The same things were measured in two ways. Each way mixes the same 5 hidden numbers, adds some noise and spreads widely along 2 directions of its own, which tell nothing about the thing.
In the rows, 128 means zero.
Some things both ways: the first way, then the second way.
[147  96 154 202 146 111 113 115 133 163 194 146 117]
[101  74 170 120 100  87 152  92 138  80 114]

[127 156 143 134 102 138 185  86  68 140 125 129 113]
[215  57  77 181 133 130 156 133 148  64 116]

[197 100 130 143 128 127 107 142 156 157 132 138  80]
[128 165 138 146 117  67 165 124 150 129 117]

[104 172  97 162 106 134  94  95  63 130 190 161 126]
[160  36 138  78  58 127  83 159 151  89 130]

[146  35 150 145 168 115  95 143 110 135 187 155 121]
[ 87  67 160 102  92 130 122 111 141  97 130]

[129 130 134 166 126 135 152  94  86 106 146 132 106]
[179  42  52 142 114 115 124 174 141 124 129]

[183  81 117 117 141 135  71 158 137 143 157 148  73]
[ 90 140 157 105  87  81 143 135 171 134 123]

[141 119 151 158 139 140 143 113 105 131 150 122  76]
[125  54 120 138 121 109 166 122 150  92 113]

[168  74 192 128 139 116 191 128 136 173 104 122  96]
[140  96  76 217 174 133 174  76 115  93 129]

[147 129 123 115 123 140 127 128 113 106 115 135  78]
[148  74  58 138 128 143 133 166 123 132 133]

[143 110 148 118 139 148 148 122  98 119 129 122  71]
[146 102 110 160 107 106 158 144 194 115 111]

[157 100 132 145 133 104  87 142 155 154 147 163 116]
[118 130 139 122 123 133 117 108 109 103 135]

[141  70 139  81 149 138 122 142  91 114 135 141  92]
[144  88 149 128 128 167 159 106 185  82 111]

[129 131 133 160 128 112 100 123 128 145 163 158 117]
[122  93 149 104 105 126 134 110 124  93 132]

[132 219 137 169  88 113 147  95 140 167 113 142  98]
[161  93  87 168 153 132 155 106  95  85 131]

Other things, the second way, with their names:
<3>: [129  88 140  91  99 136 118 101 106  74 141]
<70>: [178 141  64 136 100  97 124 186 130 147 135]
<387>: [206  42  64 192 141 129 165 117 126  76 114]
<385>: [168 114  31 174 143  71 148 181  94 139 129]
<209>: [176 166 121 124  82 115 126 146 153 129 121]
<113>: [110  92 116 130  95  56 151 163 144 145 112]
<324>: [126  98 110 138 108 104 129 128 126 131 135]
<317>: [184  54  45 122 114 110  99 211  82 126 120]
<284>: [119  69 160  90  66 115 124 147 195 117 111]
<295>: [185  75 107 149 130 149 146 102 148  69 116]
<158>: [166 111 100 117 106 146 118 145 126 104 124]
<356>: [109  92 165 113 105 124 154 134 170 109 113]
<196>: [ 99  99  94 201 146  95 181 114 146 124 118]
<388>: [170 135 103 140 125 114 139 110 107  93 130]
<164>: [174 157  63 178 160 153 153 128  86 115 132]
<415>: [183  36  99 144 110 113 136 133 154  79 121]
<307>: [184 150 134 126 120  93 165 161 156 115 102]
<39>: [135 120 135 104 112 126 136 143 158 132 115]
<28>: [147 115 131 146 123 136 135  79 101  74 134]
<109>: [170  48  95 109  87  83 103 183 125 115 121]
<145>: [188 102 125 105  80 115 105 160 162  94 124]
<198>: [186  40 134 141 132 126 172 122 154  66  92]
<488>: [167  29 124 141 130 144 158 114 176  64 110]
<114>: [172 134 144 112 142 195 127  68  73  56 127]
<213>: [155 131 150  99 108 170 127 145 160 114 114]
<221>: [207  53  87 143 119 103 155 183 164 102 108]
<125>: [164 119  88 159 141 123 157 135  96 103 119]
<322>: [146  52 113 134 107  98 121 108 124  88 124]
<405>: [136 120 134 134 115 150 143 126 156 116 119]
<310>: [161  21  94 141 111  88 132 156 132  84 124]
<440>: [ 96 113  91 115  94 116  95 151 114 146 151]
<249>: [195 153  80 157 149 142 161 135 113 102 115]
<462>: [140  71 134 136 102  71 169 154 166 104 104]
<312>: [133 140 166 116 122 143 143 119 140 107 108]
<285>: [163  88  98 152 135 137 154 142 138 104 121]
<412>: [157  46  69 152 124  71 167 200 143 134 110]
<255>: [154 107 115 155 139 153 163 105 144 100 117]
<493>: [119 130 129 144 120 124 143  88 115 100 131]
<303>: [133 116 112 127 114 126 124 136 117 120 123]
<78>: [127 151 112 133 121 116 132 114  90 114 140]
<29>: [130 123 164  94  80 103 125 139 159 106 117]

Some of these things the first way, each followed by its name:
[139  81  98  81 141 128  69 160 111  87 133 168 107] -> <213>
[125  97 128 178 145 106  86 123 119 117 181 167 136] -> <29>
[128 113 132 104 139 128 104 144 117 108 127 148  92] -> <405>
[177 152 135 182 110 125 146 107 153 135 110 126  87] -> <385>
[117 145 132 197 122  92  98 106 130 156 177 172 149] -> <3>
[145 106 147 117 133 122 137 130 121 138 120 142 101] -> <255>
[135 141 140 169 113  98 127 112 140 152 135 160 136] -> <388>
[143  85 169 173 146  88 121 133 158 162 150 158 136] -> <493>
[166  69 108 105 143 130  78 156 124 105 142 157  99] -> <39>
[163 150 102 131 100 129 112 122 124 130 119 151 103] -> <70>
[132 116 141 160 121 132 159  90  71 135 161 140 126] -> <415>
[215 122  99 105 102 180 139 119  91 136 124 110  38] -> <412>
[164 151 120 150 114 157 132 105  95 141 154 117  59] -> <462>
[147 165 126 113  99 119 133 125 134 137  87 147 101] -> <249>
[138 183 100 186  96 136 117  85  92 130 165 145 106] -> <109>
[126 112 134 131 123  80  90 139 150 151 136 190 168] -> <114>
[172  93 132 156 121 148 151  97  82 145 164 129 102] -> <310>
[156 105 145 169 138 113 116 124 143 140 150 148 107] -> <324>
[165 138 131 150 111 119 127 121 146 147 116 145 100] -> <125>
[142 130 101 134 104 129 109 106  84 142 165 164 138] -> <145>
